All groups share one centre, and each spreads out both ways along 14 directions, with some noise.
(in the rows, 128 means zero)
Some rows, each with its group after it:
[112 162 115 121 114 125 131 140 209 146 139 134 118 101 142 123 175 100
  61 143 107 153 123 189 117]	Q_155
[104 149 128  74 116 164  93 146 132 122 135 136 111 125 133 104 131 147
  98 171 135 120 171 157  76]	Q_559
[132 118 123 154 116  84 138 129 156 168 128 107 126 125 146 161 130 108
 144 112 146 159  98 117 166]	Q_764
[148 106 104 142  80 107 121 144 146 119 133 135 130  80 134  86  95  84
 141 114 124 149 124 143 118]	Q_559
[135 148  77  85 150 134 120 147 124 154 126 160 157  89 146 108 128 121
 140 138  97 163 118 152 114]	Q_740
[188  64 102 119 124 157 164 134 137 119 149 115 122 130 157  91 127 150
 129 118 128 129 114 148 136]	Q_740
[126 146 128 144 135 102 171 138  93 161 144 145 126  77 106 112 144 118
 120  93 116 136 101  98 146]	Q_17
[108 122 153 120 148 127 140  92 137  96 103 137  81 125 118 168 136 149
  89 105  94 127 105 104 135]	Q_155
[138 133 108  70 115 182  79 151 113 132 108 129 165 172 135 119 136 141
 171 154 156  92 144 137  95]	Q_155
[178  72  90 139  91 145 137 173 103 138 138 114 143 114 106 106 115 149
 115  94 117 142 140 118  92]	Q_740
[147 143  91 116 120 103 119 133 148 128 102 140 154 140 129 116 144 141
 108 128  96 134 157 150 117]	Q_17
[128  69 106 162 119 104 166 143 153 142 164 110 104 144 164 127 129 131
  77 146 114 179 105 124 140]	Q_740
[123 116 140 101 112 167 127 136 143 136 104 145 127 160 167 160 158 110
 196  41 126 132 108 106 154]	Q_764
[133  95 124 129 127 128  88 136 158 123 146  84 154 146 102 142 124 131
 140 148 151 177 185 182 115]	Q_559
[133  89 108 154  86 144 112 156  78 132 150 155 131 125 177 124  97 137
 156 114 121 137 144 113 126]	Q_760
[116 150 127  89 156 106 121 103 146 152 104  77 155 209 115 113 120 130
 126 191 158 136 126 111 197]	Q_559
[139 145 143 156 167 135 111 137 119 122 163 104 139 108 110 155 141 105
 152 150 159 117 165 140 151]	Q_17
[113 138 117   4 156  84 127 122 123  98 103 130 134 114 114 116 128 133
 117 133 116 110 164  86  72]	Q_760
[102 149 151 151 144 129 114 116 135 123 139 124 123 106  99 135 161 105
  87 177 126 136 120 151 158]	Q_740
[128  89 144 151 139 111 106  88 138 106 114 102 145 157 109 160 109 150
 155 122 125 172 143 154 146]	Q_559
[ 90 117 155 139 121  99 119 133 101 168 106 119 130 192  93 149 130 133
 193  77 168 157 125  90 107]	Q_760
[151 144 131 106 143 140 140 126 143 149 123  79 170 142  75 140 120 182
 117 120 140 137 151 160 111]	Q_760
[138 127 132 160 138 118 145 115 143 137 115 123 146 116 107 184 126 147
 146  55 104 152 115 139 126]	Q_764
[104  98 110 108 111 161  94 144 140  76 157 135 151 123 158  92 103  63
 105 196  99 128 138 135 118]	Q_764
[127 124  88 120  94 152  78 155 135 148 114 124 125 141 107  80  77 121
 130 152 135 177 129 161  88]	Q_740
[158 168 120 143 183 201 112 122 112 115 133 135 139 152 137 140 146 133
 120 191 120  82 120 150 185]	Q_17
[103 181 120 126 136 135 155 153 118 188 157 148 129 143 177 126 166 138
  91 188 148  98  96 125 140]	Q_155
[135 119  80 107 108 143  97 156 135 154  83 102 158 175  96 167 102 159
 101 123 106 154 126 109  92]	Q_760
[124  52 140 128 134 110 115 120 113 102 138 103 110 170 132 153 133 144
 141 115 132 167 169  98 145]	Q_559
[123 116 128 121 112 192  87 130  96 128 110 123 145 183 118 100  88 126
 163 133 131 138 124 117 160]	Q_740
[156 108 101 115 106 117 137 127 149 104 138 160  91 140 215  75 101 147
 139 165 138  96 136 164  83]	Q_760
[130  89 124 140  65  77 161 160 149 135 144 103 141 151 161 117  89 113
 152  67 155 127 153  89  94]	Q_155
[145 117 152 100 140 198 151 137 111 151 171 103 124 175 147  98 119 201
 163 128 186 109 150 160 113]	Q_760
[145  93 122 186 134  70 132 114 169 127 136 108 116  92 146 194 116 128
 127 157 144 151 104 167 114]	Q_17
[133 140 115 151 169  58 151  89 144 133 128 135 150  92 126 118 130  85
 149 142 112 168  88 147 193]	Q_559
[144 123 117 126 127  58 154  91 188 116 114 147  94  69 156 119 121 127
 120 135 123 148 102 184 109]	Q_17
[145  59 106 157 154  67 150 120  74 122 127 157 139 123 123 140 143 151
 166 118 116 138 111 110  92]	Q_740
[124 121 107 165 102 169  92 144 120 133 125 143 135 154 134  94 146  91
 100 193 114 129  96 137 175]	Q_17
[128 148 155  71 128 175 123 131 103 124 128 135 120 118 136 101 127 126
 168 125 164  83 124 117 122]	Q_740
[173 135 111 154 123 192 143 155 101 138 148 150 110 131 165  65 105 106
 169  97 130 103 108 117 164]	Q_559
[145 126 105 132 121 132 112 135 142 110 133 112 150 143 129 105 109 119
  97 186 125 112 148 145 125]	Q_764
[111 162 137 154 158  92 179 108 121 145 141 154 102  65 129 164 141 150
  86 118  98 133  87 125 125]	Q_559
[108 131 159 152 154 134 154 105 104 109 148 133 119 108 117 132 166 105
  82 149  98 115 103 103 199]	Q_740
[147 184 137 151 107 110 104 134 145 139 111 126 131 100  99 140 133 116
 162  94 156 108 164 149 113]	Q_17
[ 97 199 124 107  91 150  93 156 142 177 100 159 111 115 134 123 132 117
 129 147 162 109 102 146  83]	Q_740
[125 133 115 111 190  84  97  71 104 113  95 150 193 110  98 159 129 159
 176 173 104 159 133 182 127]	Q_17
[136 140 164 144 124  88 154  97 130  91 106 137  62 102 127 148 125 135
  97  77 106 101 130  77 149]	Q_155
[100 142 134  99 100  78 125 112 129 130  97 163  85 114 146  90  82 118
 182  69 135 156 121 110  99]	Q_17
[150 107 116 127 118 144 130 134  90 118 133 130 160 108 131 128  99 134
 149 108 110 125 126 108 139]	Q_764
[135 136  68  86  82 109 121 163 113 187  87 159 115  95 116  72 128 133
 101 130 115 152  80 111  96]	Q_559
[ 90 140 147 126 126 145 156 150 150 181 154 115 127  90 109 170 177 129
  81 131 138 155  71 146 112]	Q_155
[116 106 171 139 125 133 124 128 160  94 163  87  89 135 119 149 175 129
  52 196 163  90 161 136 118]	Q_740
[ 91 134 147 144 133  93 147  98  71 134 108 156 112 145 102 102 123 141
 104 129  98 135  97  70 163]	Q_17
[133  99 126 163  96 139  91 122 122 119 131  93 122 153 138 128  68 138
  94 197 132 145 143 129 165]	Q_764
[145 121 119 152 110 149 142 132  85 143 121 156  98 123 155 151 131 197
 100 103 106 113 124 118 115]	Q_764
[122  88 183 113  85 155 162 155 126 167 144  93  75 154 145 146 142 158
 153  26 176 144 135  69 154]	Q_764
[158 146  93 101 149 155 129 147  89 148 123 150 116 163 163  63 138 111
 156 148 128 109 114  89 195]	Q_559
[ 85 108 158 122  95  87 150 109 112 142 119 116 134 121  94 127 126 153
  95 110 121 158 122 102 127]	Q_17
[134 131 144 129 134 141 119  97 161  94  95 135  74 191 122 113 148 162
 114  93 109 130 155 149 129]	Q_764
[139 104 143 147 112 153 172 114 152 106 106  98 152 187 148 194 122 142
 103  92 102  80  93  78 156]	Q_155
[ 98 217 176  93  99 125 127 112 138 141  97 145  99 126 148 144 119 141
 148  90 160  79 139 106 132]	Q_740
[108 166 167 139 179 177 115 107 103 163 126 121  77 141 123 201 123 185
 125 148 149 136  96 127 169]	Q_760
[120  90 164 134 100 146 173 138  90 144 153  82 130 142  90 123 125 168
  72  98 129 125 129  67 149]	Q_17
[135 166 126 147 177  82 100  92 118 140  98 118  87 126  82 153  95 180
 114 188 144 143 139 149 119]	Q_155
[ 85 144 150 121 121  97  94 107  94 133 112 148 128 152 126 135  99 157
 175 122 147 148 163 131 103]	Q_155
[161 102 147 150 142 114 157 117 104  95 125 111 100 108 128 177 137 126
 107 117 127  69 112  53 160]	Q_155
[137 104 115  92 118 132  91 138 113 127 120 126 130 175 138  59 116  95
 197 130 163 142 146 117 151]	Q_559
[142 130 119 160  78 126  92 124 123 115  99 150  89 120 131  80  98 107
 141 112 123 139 134 134 145]	Q_155
[ 95 126 178 103 105 103  85 111 141 106 108 101  81 135  88 104 102  93
 150 122 174 135 161 102 127]	Q_760
[111 128 109 195  76 100  88 138 128 138 109 123 182 118 100 163 117 104
  88 127  83 168 140 126 154]	Q_760
[155  82 121 117 126 106 153 148 141 153 149  76 127 162 162 168 138 155
 133 110 159 138 149  94 152]	Q_764
[135  86 139 115 115  63 157 124 119 110 125 105  97 147 138 108  71 128
 157  96 155 115 145  60 101]	Q_155
[104 110 143 115 151  76 164 110 143 119 157 134 116 121 174  96 113  85
 180 128 145 142 108 121 133]	Q_559
[110 164 140  99 140 134 127 128 156 129 135  86 151 167 110 113 119 102
  95 196 157  89 133 116 133]	Q_764
[ 96 138 152 132 106 195  96 126 116 151 121 127 117 139 102 143 131 160
 106 132 131 152 111 151 135]	Q_155
[165  94 126 122  87 116 158 134 128 137 122 119 110 136 172 120  68 151
 176  45 143 121 129  96 122]	Q_740
[101 159 119 146 123 101 101 121 127 159  87 130 126 183 129 188  94 177
 141 116 131 134 138 123  89]	Q_17
[110 142 161 118 161 166 154 146 143 123 209 111 123  92 145 129 143 134
 115 136 150 131 174 174 106]	Q_559
[162 125 104 138 128 100  95 144 148 109 131 117 168  52  91 150 137  99
 134 131 125 133 168 163  97]	Q_740
[123 117 142 149 157 104 144 119 131 123 164 143 129  88 148 130 177  69
 153 126 125 154 120 138 189]	Q_760
[ 97 147 151  87 164 111 166 114 145 158 121 125 104 146 123 121 136 125
 149  93 144 153  91 103 140]	Q_764
[148  81 133  98 163 117 169 144  87 123 179  94 123 145 156 126 108 144
 151 104 148 127 170  68 142]	Q_559
[173 107 111  99 102 128 158 131 164 108 122 108 154 128 160 154 126 165
 117  68 101 112 165 132 120]	Q_17
[153 129 151  95  99 162 135 154 180 151 152  54 127 133 122 165  95 178
 120 107 188 117 175 154  88]	Q_740
[117 107 135 116 157 162 141 119 119 111 165 118  61 141 156 125 134 165
  43 182 104 146 139 119 173]	Q_155
[122 132 123 111 187 110 120 104 125 133 135 116 167 124 114 179 154 168
 116 191 127 140 138 167 119]	Q_17
[111 141 118 135 100 152 153 157 162 133 121 159 129 124 132 136 140  94
 120  69 106 115  83 129  54]	Q_764
[160 118 112 114 171 115 160 128 148 158 141  91 168 122 135 165 147 135
 143 114 125 158 118 134 187]	Q_764
[127 113 143 172 114  97 129 112 139 114 147 109 113 133 152 168  97 160
 107 144 135 129 157 136 126]	Q_760
[101 117 144 141 167  70  93  91 112  94 125 131 131 142 144 196 113 141
 160 153 126 152 174 129 138]	Q_760
[159 146 121 150 125 181 102 134 131 163 148 140 107 102 152 105  99 160
 175 149 168 146 120 218 128]	Q_760
[ 87 114 161 206  64 137 100 126 154 145 135 106  97 111 112 155  89 105
 103 127 136 184 105 145 152]	Q_764
[112 189 124 134 101 128 168 149 194 165 131 134 109 135 165 141 175 128
  42 141 123  95 102 139 120]	Q_155
[106 168 116 122 116 130 116 155 135 189 122 143  93 144 127 107 158 135
  98 161 156 135 104 130 121]	Q_559
[172 138 134 165 166 111 169 101 156 126 146 118  94  64 150 167 122 152
 121 132 132 123  97 167 159]	Q_760
[143  59 105 102 135  85 145 130 140  92 152 124 150 134 154  78 129  91
 153 122 113 158 155 122 126]	Q_760

New rows, each followed by its group:
[113 107 146  52 176 150 155 122 122 116 149 114 122 166 159 152 153 162
 145 100 127 134 155  97 135]	Q_764
[115 108 168 107  96 147 162 156 145 125 171 102  90  83 125 133 161 124
  75  73 135 136 162 105 122]	Q_155
[114 142 151 162  92 156 104 126 102 126 134 130 128 101 104 125  98 140
 103 142 124 125 132 138 133]	Q_764
[153 154 100 104 147 163  83 130 116 118 122 150 152 101 170 186 126 170
 147 166 121 103 159 171 121]	Q_760
[128  72 148 102 118 151 168 142 114 105 167 112 128  98 126  98 104  94
 146  57 119 150 122  83 135]	Q_764
[148  96 120 136 170  88 140  85 133 105 122 141 117  89 105 123 121 143
 160  69  86 205 144 168 141]	Q_764
[118 121 131 137 129 149 122 158 141 106 186 142  89  78 157 123 147 110
  87 145 122 134 167 161  99]	Q_559
[ 97 210 127  93 149 100 113 135 128 129 107 158 128 173 146 148 175 138
 111 134 123  87 183 106 111]	Q_17
[115 106 152 161 121  82 131 108  93 106 149 125 124  86 137 147 100 107
 124 142 124 128 137  89 173]	Q_764
[145 105 109 145 102 163 133 158 130 137 142 126 141 138 164 167 145 150
 102 116 111 129 141 126 136]	Q_155
[131 126 122 107 110 154 126 149 100 150 126 153 135 134 182 177 151 160
 144 116 129 106 121 103 134]	Q_764
[170 111 115  99 153  85 128  86 173  87 122  92 141 113 101  81  81 145
 133 149 128 148 167 188 111]	Q_760
[109  92 157 173  95 149 119 139 183 110 152  64 126 166 108 185 110 131
  75 116 130 148 163 138 107]	Q_764
[ 80 105 169 147  92  61 150 104 148 116 122 100  89 169  94  76 106  97
  94 117 140 148 126  81 130]	Q_760
[110  93 130 168  82 142 122 147 113 147 135 110 138 189 131 121 123 126
 106 114 120 158 141  99 168]	Q_740
[103 133 142 113  63 164 112 138 117 141 111 150  79  92  99  62 107 130
  94 109 125 144  97 132  99]	Q_559
[ 97 178 140 136  80 124 105 114 165 152  81 130 141 118 103 152 148 124
  89 151 132 120  93 158 130]	Q_559
[136  63 115 125 157 110 117 132  88 125 138 124  97 188 148 134 121 152
 172 120 143 163 165  88 137]	Q_559
[134 120 102  94 137  99 112 139 116  99 151 151 162  81 150 104 141  89
 135 175 117 113 165 140 111]	Q_764
[109 133 110 113 137 157  78 118 108 122  99 152 172 176 137 144 156 141
 133 192 110 120 133 147 139]	Q_17
[104 122 171  98 105 128 122 108 139 100 116 101 155 142 128 163 152 124
 119 129 135  99 148 102 152]	Q_559
[102 118 157 192  72 105 118 140 129 135 151 123  99 112 146 152 123 108
 116 126 154 132 140 120 134]	Q_760
[103 170 131 156  92  93  46 117 144 115 103 147 114  91 135 170 105 127
 117 184 138 130 168 171 103]	Q_760
[127 140 125 130 127 101 145 133 123 133 112 147 169 109 132 155 124  88
 179  77 123 106  95  91 114]	Q_764
[141 138 128  99  97 198 136 159 125 152 133 125 137 146 169 120 124 133
 140 100 142  99 117 107 153]	Q_740
[159 134 123 145 113  78 124 135 103 153 128 107 153  80  77 120 108 153
 160 106 162 133 164 138  99]	Q_764
[144 160 137 146  88 150 147 142 124 118 141 148 112  87 155  70  95  76
 136 104 133  75 113 103 152]	Q_559
[121  90 123 144  76 138 142 157 139 152 142 114 170 157 158 106 111  84
 159 118 148 135  93 113 136]	Q_155
[122 139 124 173  74 111 139 161 101 146 124 133  78 161 117  79 122 115
  87 112 138 102 129  63 120]	Q_17
[116 173 109 140 131  63 166 107 143 153 101 162 109 126 164 144 127 168
 101  99  89 147 117 124 138]	Q_740
[190  92 103 156  89 172 109 140 168  73 118  99 110 110 140 153  93 113
  78 148 105  88 134 127 134]	Q_740
[144 115 143 171 138  72 147  96 132 115 108 121 110 121 121 184 132 171
 124 122 138  99 128 130 102]	Q_740
[125 147 121 122 157 109 148 124 123 134 138 113  77 150 100  72 103 154
  78 152 124 149 150 119 126]	Q_17
[161 166  94 184 114  97 116  98 158 136  74 144 113 127 110 118  98 146
 113 132 103 136  98 173 130]	Q_17
[112  99 131 119 169  70 162 131  97 130 186 121 148  93 156 158 143 142
 140 127 126 162 171 111 140]	Q_155
[129 136 114  87 133 160  91 119 108  98  99 165 132 164 156 108 133 133
 148 159 118  89 140 123 122]	Q_740
[138 112 100 108 134  73 141 126 158 124 126 108 123 144 170 174  90 170
 124 109 111 156 167 122 102]	Q_740
[141  56 110 166 118 194 122 149 109 145 161 117  98 193 186 122  90 156
 139 140 128 174 111 129 165]	Q_760
[108 148 172 111 165 154 163 115 149 148 177 110 143 111 118 116 152 130
 144 121 156 149 120 172 145]	Q_559
[131 165 132 188 116  96 160 100 155 116 120 150 134  64 141 176 118 117
  81 120  83 111  88 143 141]	Q_559
[103 145 141  92 156 155 167 127 139 124 132 120 177 148 164 156 134  62
 145 125 114  94  68  66 185]	Q_764
[ 80 150 151 104  93  94 119  88 135 142  55 131 128 176 117 163 122 168
 108 138 130 110  82  93 111]	Q_559
[150 126 134 169 119 191 127 156 137 132 156 131 146 136 158 181 171 137
 138 100 131  99 144 151 140]	Q_559
[185 132 120 106 149 182 138 152 109 119 138 129 161 126 174 193 148 163
 165 108 141  46 140 116 121]	Q_17
[111 109 131 171 111 129 121 120 143 117 143 142 120 105 157 174 141 148
  92  95  67 196 154 166 160]	Q_155
[145 145 141  92 107 132 118 122 120 118  96 160  69 165 135  66 169 157
 145  91 149  89 165 117 121]	Q_764
[142 145 142 111 138 142 130 116 100 127 110 120 169 155 128 138 122 143
 182 100 144  90 139 103 165]	Q_559
[132 112 140 143  52  98 129 128 119 132  80 106 151 134 109 168  96 142
 124  79 134  96 121  64 119]	Q_559
[146 118 119 117 186  72 161  86 106 113  93 130 124 141 126 156 105 132
 156 153 132  83  72  71 131]	Q_155
[134 165 126 157  97 161 107 129 124 144 107 126 122 129  84 103 113 161
  93 138 133 114 125 161 112]	Q_764
[128 186 138 137 151 145 113 113 126 123 140 156 144  53 141 146 177 102
 116 162 108 110 127 169 193]	Q_760
[119 135 149 112  99 136 175 148 153 156 166 106 136 106 138 107 113 118
 126 109 160 113 109 125 102]	Q_559
[140 177 132 150  79 151 144 145 134 134 122 138 121 106 153 107 119  93
  94 126 127  66  99  94 161]	Q_559
[ 75 144 144 131 137 118 124 148  88 175 153 144 116 115 117 124 144 105
 141 145 152 152 110 102 126]	Q_17
[117  84 141 132 115  99 138 117 105 106 129 125 123 142 145 143 114 133
 132 127 123 128 131  87 133]	Q_17
[112  75 162 150 110  68 176 119 133 112 157 121  58 137 171 108 105 122
 137 107 165 123 123  81 116]	Q_760
[149 127 151 176  99 143 170 155 140 148 161  71 122  77  90 186 125 149
  57  94 135 114 119 103 138]	Q_740
[101 113 138 116 127  98 177 108 135 146 132 115 145 119 130 174 154 178
  65 126  99 149 107 118 135]	Q_17
[140 144 131 117 120 102 124 123 128 137  89 162  94 164 173 161 197 168
 158  80 141  95 153 119 134]	Q_764
[141 192 145 102 118 154  95 108 192 102 105 115 112  87 145 141  91  95
 137 144 149  97 135 168 153]	Q_740
[120 169 134 115 120 114 124 104 167 126 113 110 175 164 121  99 103 124
 146 117 130 129 161 157 139]	Q_155
[133 129 145 124 147  68 149  65 166 108 106 124 114  86 126 154 103 159
 127 118 115 155 116 172 138]	Q_17
[116  79 146  91 156 114 161 132 141 134 173  52 154 165 113 109  99 111
 130 185 182 137 126 103 126]	Q_155
[134 133 127 161  99 145 110 140 103 116 123 153  78 118 140 114 110 124
 122 112 119 107 138 110 127]	Q_559
[131 136 152 135  76 127 129 129 122 121  99 125 171 122 130 185 143 133
 144  79 133  67 128  87 133]	Q_559
[121 148  79  90 156  80 141 139 115 164 124 161  96  80 130  98 124 142
  93 159 110 169 107 133  87]	Q_559
[100 126 136 142 112 140 137 116  65 141 104 173 127 136 136 121 157 127
 111 148 108  90  62  77 163]	Q_17
[147 102 131 184 113 110 100 129 113 117 124 120 122 138 118 163 103 137
 172  94 138 140 166 121 129]	Q_559
[148 145 132  53 127 187 141 125 122 102 118 133  88 105 141  66 118 129
  90 137 115  85 113 103 150]	Q_760
[108 142 155 138  95 145 130 140 138 159 138 134 112 114 122 109 155 114
 134 109 158 131 104 142 128]	Q_559
[164  99  95  99  72 151 115 161 139 123 113 131 110 161 170  98 107 152
 134 110 138  99 157 120  76]	Q_740
[138 153 158 101 215 122 171  87 157 134 131  74 124 128  81 187 147 179
  95 134 135 133 121 138 158]	Q_760
[112 157 137 187 129 142 110 130 125 169 116 133 127 136 127 211 152 136
 124 126 129 143 100 131 167]	Q_760
[ 80 129 132 115 121 108 153 134 120 185 139 121 104 171 144 111  89 162
 130 107 142 189 114 110 126]	Q_740
[153 101 141 206 125  99 176  95 166 133 132  95  94 147 123 125  94 140
 107 110 131 157  81 141 166]	Q_760
[145  85 140 140  62 105 147 119 178 131 115  99 132 112 143 179 130 184
  94 124 150 105 108 154  76]	Q_17
[124 163  99 147 170  87 152 137 115 153 142 143  74 125 108  66 104 108
 102 133 112 172 131 114 133]	Q_17
[131 148 113  77 152 138 161 158 132 162 173 100 120  96 119  90 109 147
  83 164 141 148 145 139 110]	Q_559
[154 138 111 120 174 135 154 117 118 133 139 128 132  94 133 129  95 135
 153  84  92 165 116 135 167]	Q_17
[133 107 115  97 157 195 119 165  85 139 158 120 183 151 149 168 152 139
 152 142 133 114 144 111 140]	Q_17
[112 172 153 164 108 143 118 104 148 105  94 138 105 155  97 130 134 134
  96 122 111  93 131 143 115]	Q_764
[119 175 114  88 128 155 118 183 111 159 154 124 140 139 108  85 153 112
 123 109 139 132 187 111 123]	Q_17
[134  92 122 161 105 151 110 108 112 117  82 146 121 131 124 172 108 144
 152  80  97 142  82 115 130]	Q_155
